The rows of a group lie close to one hidden flat surface of 8 dimensions, which passes through zero. Surfaces can cross.
Some rows, each with its group after it:
[-0.87  1.31 -0.80 -0.29 -1.96 -1.96  0.54 -0.04 -0.74 -1.34 -0.74 -0.34
  0.23  0.04  0.66 -0.01 -1.78  1.17  1.19  0.18]
Q75
[ 0.17  1.52  0.10 -0.03 -1.16 -0.99  2.92 -1.04  0.68  0.21  0.88  2.28
  0.08  1.41 -0.03  0.99 -0.43  0.67 -0.10 -1.39]
Q834
[ 0.31  0.39 -2.81 -1.35  1.64  1.04 -1.75  1.22  1.10 -0.95 -1.18 -1.00
 -0.77 -0.96  1.44  0.68 -1.50  2.80  0.13  2.76]
Q75
[ 1.60  2.43 -1.68 -0.64 -1.42 -1.88 -1.40 -0.83 -0.61 -2.49 -0.81 -0.06
  0.03  0.81  2.12 -0.09 -0.99  0.34 -1.22 -0.12]
Q583
[-0.99 -1.04  0.81 -0.05  0.49 -2.55 -0.37  1.40 -1.14 -0.89  0.37  0.09
 -3.15  0.32 -1.26 -1.59 -0.87 -1.67  0.39  0.08]
Q75
[-2.10 -1.99  1.79 -0.86  0.36 -2.53 -1.39  1.10 -0.39  0.04 -0.13 -0.05
 -2.21  0.10 -1.73 -2.00 -1.16 -2.91 -1.09  1.74]
Q583
[ 0.26 -1.34 -1.42 -1.09  0.02 -0.95  0.43  0.20  0.03  0.29  0.62 -1.29
  0.06 -0.04  1.59  1.90 -1.16  1.61  2.51  0.18]
Q834
[ 0.65 -0.13 -0.31  0.14  0.79 -0.91 -0.64  1.17 -0.21 -0.44  0.11  0.59
 -1.14  0.58  0.09 -0.54  0.71 -0.72  0.14  0.41]
Q270
[ 0.73 -0.91 -3.09 -3.45  3.01  1.46 -1.21  1.46  2.61  1.41 -0.08 -2.11
 -1.23 -2.53  2.03  1.49 -2.56  3.64 -0.18  2.20]
Q385
[-0.96  0.14  0.51 -2.36  0.19  1.88  2.15 -2.12 -1.03  2.44  3.38  1.72
 -2.81  2.89  0.56  4.94  0.15 -2.51  1.35  0.58]
Q75
[ 0.07  0.04 -0.96 -0.77  1.02 -0.16  0.58  1.32  1.35  0.26  0.49  0.91
 -1.03 -0.22  0.49  0.25 -0.61  0.32 -0.10  1.47]
Q583
[-2.05  0.08  1.25  1.12 -1.50  1.95  1.28 -0.31 -0.42 -0.60 -0.68  0.13
  0.90 -0.15 -2.01  0.17 -0.33  0.35  1.83  0.60]
Q270
[-0.79 -0.08  0.52  0.97 -0.14 -0.24  1.74  0.19 -0.40  0.50  0.17  1.26
 -0.24  0.93 -0.42  1.13 -0.04  1.38  1.94 -0.50]
Q270
[-0.27 -2.72  1.48 -0.33  0.48  1.14 -2.25 -1.86 -0.72  2.85  0.66 -3.73
  2.01 -2.50 -0.64 -1.04  1.31 -0.94 -1.68 -1.85]
Q583
[ 0.02  1.77 -1.14  1.52 -2.63  0.53  3.06 -2.78  1.98  2.83 -0.44  0.99
  6.69 -0.48  0.81  1.40 -0.51  2.94 -2.31 -1.16]
Q834
[ 1.12 -1.95  0.22 -1.07  3.00  5.26 -0.60 -1.08  2.03  4.72  2.12 -1.81
  1.85 -2.49  0.16  1.15  2.56 -0.20 -2.16  0.00]
Q75
[ 0.47 -0.62 -0.12  2.08 -2.19 -2.15 -1.20 -0.35 -1.41 -2.31 -2.22 -0.52
  2.98  0.77  0.82 -0.99  0.77  0.69  0.30 -1.31]
Q75
[-0.24 -0.50  0.87 -0.08 -1.16  0.25 -0.44 -0.50 -0.93 -0.13 -0.10 -0.59
  0.70  0.25 -0.24  0.01  0.59 -2.28  0.49  0.02]
Q270
[ 0.35  1.87 -0.58  0.29 -2.65 -2.10 -0.10 -1.57 -1.07 -2.17 -1.20  0.36
  0.95  1.56  1.23  1.00 -1.41  1.50 -0.85 -0.56]
Q385
[-1.86  1.29  2.52 -0.72 -2.00 -2.09  0.16 -1.45 -2.70 -1.98  0.35  1.54
 -2.85  3.16 -0.98  1.13 -1.38 -2.56  0.69  0.34]
Q270
[ 1.44 -0.96  0.23 -0.73  1.50 -0.03  0.87 -0.37  1.17  2.01  1.96  0.04
 -0.22 -0.26  0.30  0.21  0.55 -0.38 -0.81 -1.03]
Q834
[ 4.02  0.97 -0.86 -0.97  0.78 -0.20  2.31  0.57  4.51  0.28  0.89  1.15
  1.11 -1.40  1.19 -1.06 -1.04  1.32 -2.36 -1.27]
Q385
[ 1.36 -0.96 -0.09 -0.01 -0.05  0.30 -0.68 -1.24 -0.73 -0.07  0.84  0.61
  0.78  1.89  1.32  1.42  2.20 -1.67 -0.55 -0.45]
Q583
[-0.12  3.62  0.68  1.13 -1.27  0.93  1.84 -1.53 -1.50 -1.05 -0.25 -0.41
 -1.20 -1.03 -1.03 -0.83 -1.02  3.21  1.26 -4.25]
Q583
[-2.83 -2.88  2.48 -1.84  0.47 -0.03 -0.72 -1.21 -2.09  1.78  2.46 -0.02
 -3.44  2.28 -1.07  1.95  0.39 -5.05  0.90  1.85]
Q75
[-1.56 -1.84  0.23  0.44  0.43 -0.07 -0.23  2.03 -0.43 -0.38 -0.66 -0.23
 -0.04  0.32 -0.67  0.49 -0.14 -0.75  2.43  2.46]
Q385
[-1.17 -3.58 -0.01 -0.96  0.84 -1.37 -3.04 -0.68 -2.05  0.24 -0.06 -1.91
 -0.10  1.63  0.49  1.36 -0.05 -1.11  0.32  1.48]
Q270
[-0.94 -1.17  0.49 -2.77  1.04 -3.57 -1.80  1.03 -0.29  0.75  1.20 -1.92
 -3.82 -1.94 -0.62 -2.32 -1.75 -2.83 -1.80  0.04]
Q75
[ 0.46 -0.31 -0.45 -0.28  1.33  0.03 -0.44  0.55  0.55  0.52  0.36  0.22
 -0.77 -0.26 -0.06 -0.57 -0.03  0.28 -0.95 -0.20]
Q270
[-0.90  0.49  0.04  0.75 -0.88 -2.28  1.80  4.02 -0.44 -2.78 -0.86  3.02
 -3.48  1.71 -0.89 -1.29 -0.80 -3.21  3.62  2.36]
Q385
[ 0.62 -1.56 -0.29 -0.45 -0.18  0.87  1.35 -1.25  1.53  2.05  1.05 -0.49
  2.23 -0.28  0.64  1.78 -0.20  1.31  0.57 -0.55]
Q385
[ 2.06  1.17 -0.40  0.41 -2.13 -1.55  0.29 -1.39 -0.37 -0.81  0.18  1.75
  1.84  2.48  2.10  1.28  1.32 -1.85 -1.30 -0.44]
Q583
[ 2.88 -0.82 -0.49  0.71 -2.13 -4.36  0.43 -0.45  1.71 -2.40 -1.12  0.71
  4.11  0.91  1.90 -0.50 -1.23  2.32 -1.26 -1.59]
Q834
[-0.54 -0.68  0.96  0.48 -1.59  0.10  2.47 -2.28 -0.77  2.56  2.04 -0.35
  1.50 -0.10 -0.05  1.60  1.34 -0.54  1.28 -3.06]
Q583
[-1.81 -0.57 -0.82 -1.01  0.19  1.40 -0.65 -0.34 -1.98  1.46  0.71 -1.22
 -1.20  0.15  0.29  1.49 -0.11 -0.76  1.90  1.14]
Q834
[ 0.47 -2.00  0.34  0.17  0.12 -5.29 -2.72  0.81 -1.57 -1.46 -0.39 -0.90
 -1.05  0.22  0.12 -2.66 -0.21 -1.47 -0.77 -0.64]
Q75
[ 1.90 -2.30  1.03  1.01  1.19 -0.78  4.38  2.74  3.96 -0.44  1.17  3.32
  0.93  0.78 -0.60  0.09 -0.06 -1.12  2.08  1.03]
Q385
[-0.57  0.58 -0.96  0.88  0.81  1.03  0.36  0.14  2.29  1.13 -1.16  1.08
  2.60 -0.93 -0.29 -0.26 -1.19  2.73 -2.50  1.20]
Q834
[ 0.72  0.79 -4.77 -0.89  0.61 -4.31  0.76  1.15 -0.46 -0.27  0.87  1.63
 -2.76  1.91  3.10  2.38 -1.69  3.79  1.80 -0.03]
Q270
[-0.38 -0.49  0.71 -1.48  0.04  1.42 -0.48  0.06 -0.16  0.60  0.56 -1.26
 -1.33 -0.67  0.01  0.40 -0.22 -2.09  0.32  0.92]
Q270
[-0.45 -1.13  1.41  0.77 -1.00 -0.49  0.15 -1.18 -0.92  0.57  0.20 -0.06
  1.49  0.96 -0.21  0.47  1.21 -1.58 -0.27 -0.72]
Q834
[ 0.29 -0.18  1.45  1.64  0.64  2.23 -0.39 -1.41  0.80  0.17 -0.75 -0.34
  2.39 -0.46 -1.42 -0.35  0.70  2.90 -1.75 -1.14]
Q385
[ 0.01 -1.44  0.60 -0.16  1.25 -0.28 -1.56  0.58  0.14 -0.28  0.40 -0.20
 -1.26  0.64 -0.49 -0.53  0.56 -1.42 -0.63  0.95]
Q834
[ 0.94  1.06 -0.53  0.79 -0.12  2.15 -0.53 -0.42 -0.05 -0.98 -1.49 -0.91
  2.05 -0.94  0.42  0.17  0.19  2.75  0.16 -0.48]
Q583
[-2.31  6.86 -3.90 -0.77 -1.33  1.57  2.36  0.76 -0.97  0.13 -1.01  0.29
 -3.07 -2.38  0.60  0.12 -2.44  4.08  2.76 -0.73]
Q385

New rows. What belongs after each?
[ 0.83 -2.26 -0.47  0.91  1.13  0.13 -1.04  0.95  0.17  1.50  0.27 -0.90
  1.84 -0.79  0.39 -0.61  2.32 -0.81  0.03 -0.51]
Q270
[ 2.81 -1.04  0.02  1.24  2.43 -0.31 -2.06  2.04  0.90 -0.33 -0.39  0.20
 -0.12 -1.10 -0.38 -3.28  3.13 -2.09 -2.46 -0.25]
Q270
[-1.14  0.52 -1.32 -1.23  0.93  0.85  0.08  1.48 -0.65  1.81  0.81 -0.89
 -2.26 -1.34  0.23  0.33  0.19 -0.81  2.54  0.86]
Q385
[ 0.99  1.16 -0.90 -0.02 -1.20  3.99 -2.04  2.67  1.01 -1.65 -3.03 -3.33
  2.81 -4.10  0.59 -2.58  0.68 -2.73  0.83  2.79]
Q270
[ 1.85 -0.96 -0.43  0.27 -0.80 -0.39 -0.05 -0.23  1.06  0.60  0.38  1.41
  3.03  1.21  1.26  0.83  1.67 -2.79 -2.02  1.17]
Q583
[-0.14  0.58  0.92 -3.24  0.04 -1.83 -1.72 -2.66 -0.78 -0.54  1.41 -0.72
 -3.48  1.20  0.31  1.16 -2.27 -1.33 -2.48 -0.08]
Q270
[-1.50  0.03  1.12  1.51 -0.47  0.83  0.54 -0.52 -0.54  0.57 -0.30  1.21
  1.30  0.85 -1.35  0.12  0.91 -0.74 -0.74  0.11]
Q834
[ 0.22  0.83  0.86  0.06 -0.53  1.08  0.39  0.49  0.46 -0.30 -0.55 -0.02
  0.21 -0.77 -0.48 -0.83  0.13 -1.32 -0.09  0.11]
Q270
[ 0.33 -0.65 -2.64 -1.17  4.12  1.31  1.69  2.37  2.23  2.53  1.91  0.78
 -2.79 -1.63  0.66  1.01 -0.63  3.55  1.28  0.53]
Q270
[-1.90  0.23  1.31  1.06  1.15  0.57 -2.67  0.52 -4.15 -4.64 -1.16  0.66
 -5.49  2.83 -1.66  0.64  0.55  1.73  3.81  0.82]
Q583
[-1.38 -1.34  1.62  0.41  1.29  0.41  0.15 -0.64 -0.88 -0.08  1.02  1.31
 -1.95  1.99 -1.31  1.33  0.31  0.43  1.05 -0.10]
Q385
[ 1.85  3.29  0.63 -0.77  1.88 -0.29  1.35  1.53  0.94  0.82  2.52  2.27
 -5.15 -1.20 -0.92 -3.27  2.36 -4.69 -2.19 -2.28]
Q385
[-1.21  0.54  1.66  2.32 -1.07  2.96 -0.68 -0.27 -0.71 -2.16 -1.93  1.64
  2.10  2.00 -1.54  0.24  0.98 -0.56 -0.16  2.05]
Q75
[-0.98  0.86 -0.26 -0.89  0.55 -1.14 -0.39  1.32 -1.28 -0.74  0.58  0.12
 -3.23  0.47  0.11 -0.14 -0.26 -1.97  1.19  1.22]
Q385
[ 0.29  1.09 -0.52 -0.24 -0.69 -0.77  1.26  0.19  1.40  0.55  0.37  0.13
  0.35 -0.94  0.11 -0.83 -0.98  0.03 -1.26 -0.57]
Q583
[-0.83 -1.24  3.99  0.01 -2.05 -1.44 -0.03 -1.22 -3.68 -0.82  2.34  1.56
 -2.76  4.15 -1.18  0.65  2.72 -8.86  1.79 -0.73]
Q270
[ 1.35 -1.60  0.19 -1.24  1.19 -5.65 -2.77  1.18 -0.51 -0.57  0.71 -2.10
 -2.74 -1.69  0.07 -4.00 -0.68 -2.01 -2.30 -1.65]
Q75
[ 0.30  0.39 -0.45 -0.62 -0.85 -1.48  0.95 -3.42  0.10  1.95  1.00  0.06
  1.71  0.73  0.90  1.84 -1.19  3.27 -2.12 -2.90]
Q270
[ 0.76  1.27 -0.08  0.58 -0.25 -0.15  1.09  0.78  0.33 -1.25  0.30  0.84
 -0.89 -0.38 -0.12 -0.90 -0.03  0.21  0.73 -1.32]
Q834
[ 1.42 -0.61 -0.12  0.08  1.67  0.67  0.83 -0.04  0.61  0.94  1.64  1.02
 -1.15  0.47  0.36  0.69  1.51  0.22 -0.11 -1.18]
Q75
[ 0.84 -1.18 -2.13 -0.01  0.28 -1.24  2.50  1.89 -1.21  1.91  2.54  1.17
 -1.29  1.56  1.98  2.41  2.62 -2.25  4.65 -0.68]
Q270
[ 0.71 -0.61  0.33  0.35 -0.42 -0.52  0.36 -0.26 -0.60  0.84  0.84 -0.03
  0.76  0.44  0.31  0.46  1.81 -1.93  0.21 -1.29]
Q270
[ 0.64 -1.29  0.58 -0.01  0.61 -0.32 -0.24  0.02  0.52  0.06  0.18 -0.19
  0.52 -0.06 -0.29 -0.20  0.33  0.23 -0.14 -0.42]
Q834
[-1.21 -0.66 -0.66  1.80  1.57  2.27  1.26  3.75  2.04 -1.11 -1.95  1.90
  1.08 -0.12 -1.21 -0.63 -0.69  2.25  2.26  3.81]
Q583
[-2.41  1.39  1.62 -0.83 -0.08  2.54  3.06  0.29  0.61  0.08  0.68  1.01
 -3.13 -0.06 -1.96  1.30 -2.90  1.00  2.96  0.91]
Q270
[ 0.86 -0.14  1.24  1.26  0.01 -1.22  0.47  0.60  0.99 -1.04 -0.27  1.35
  0.23  0.91 -0.82 -1.53  0.24  0.09 -0.73 -0.31]
Q834
[-2.00  1.25 -0.86  0.37  1.88  1.84 -0.10  1.50 -0.14 -0.59 -0.92 -0.18
 -2.26 -0.91 -0.80 -0.42 -1.10  2.76  1.13  1.14]
Q385
[ 1.85  2.44  1.56  0.25  1.80  2.48  2.31  0.58  0.57  0.75  2.12  1.36
 -3.46 -1.26 -1.55 -1.76  1.99 -1.81 -0.13 -3.08]
Q834
[ 1.02  2.05 -0.57  0.01 -0.99 -1.50  1.82  0.19  0.17 -1.60  0.66  2.96
 -1.61  2.32  0.86  0.62 -0.14 -0.61  0.63 -0.13]
Q583
[ 0.88  1.30 -1.18 -3.03 -1.71 -0.85 -1.69 -2.32 -0.12  0.11  0.30 -2.18
  0.24 -0.72  2.44  0.72 -1.51 -0.87 -2.07  0.00]
Q270
[ 0.37  0.43  1.11  0.93  1.14  0.61  2.50 -0.33  1.73  1.53  0.94  1.74
 -0.14 -0.40 -1.51 -0.95  0.57  2.22 -1.14 -2.07]
Q270
[ 0.31  1.07  1.34 -1.92 -0.15 -1.42 -3.04 -0.73 -0.64 -2.46 -0.69 -0.47
 -2.81  0.83 -0.37 -1.28 -1.19 -2.81 -3.01  1.71]
Q270
[ 0.31  1.27 -0.34 -0.28 -4.00 -2.35  0.85 -1.82 -2.26 -0.61  0.47 -0.09
  1.12  1.93  1.88  1.71  0.48 -3.29  1.08 -1.48]
Q270
[-0.34 -1.25  1.40  0.82  0.66  1.01  1.09  1.38 -0.17  3.14  1.94 -0.49
  0.01 -1.50 -1.24 -1.79  3.64 -5.54  0.22 -1.02]
Q385
[ 2.44  2.61 -0.49 -1.65  1.36 -1.38 -0.84 -0.48  0.76 -1.15  0.99  1.03
 -2.80  0.03  0.74 -1.51 -0.59 -0.55 -3.48 -1.38]
Q385
[-0.77 -1.54  0.68  0.12  0.44 -0.99 -1.83  1.24 -0.73 -0.98 -0.93  0.33
 -0.72  1.21 -0.34 -0.37 -0.26 -1.45 -0.15  2.19]
Q583
[ 0.55  0.76 -1.62 -1.74 -3.40 -1.12 -0.53  0.20 -2.02 -1.25 -0.27 -1.51
  0.04  0.83  2.61  1.55  0.58 -5.14  2.77  0.81]
Q270
[-1.05  0.73 -0.61  0.66 -0.31  1.86  1.28 -0.66  0.83  1.76 -0.58  0.29
  2.72 -0.57 -0.10  0.66 -0.29  2.04 -0.19  0.21]
Q834
[-2.22 -2.38  1.46  0.49  0.13  1.07 -0.74 -1.21 -2.82  2.40  0.84 -1.54
 -0.48  0.79 -1.04  1.16  2.09 -2.20  1.02 -0.48]
Q385
[ 2.65  0.34  1.18  0.41  2.50 -0.79  0.55  1.47  1.39 -0.38  1.44  1.73
 -2.74 -0.50 -1.17 -2.63  1.73 -0.53 -2.30 -2.51]
Q75
[-1.78 -2.80  1.76  1.77 -0.86 -0.35  0.98  0.50  0.08  1.43  0.04  0.41
  2.92  0.81 -1.64 -0.30  0.95 -2.98  0.16  1.24]
Q583
[-1.58  0.07  0.87  0.95 -0.78 -1.64  0.60  0.05 -1.53 -1.67 -0.66  1.67
 -1.18  2.41 -0.80  0.55 -0.90  0.60  1.23  0.39]
Q270
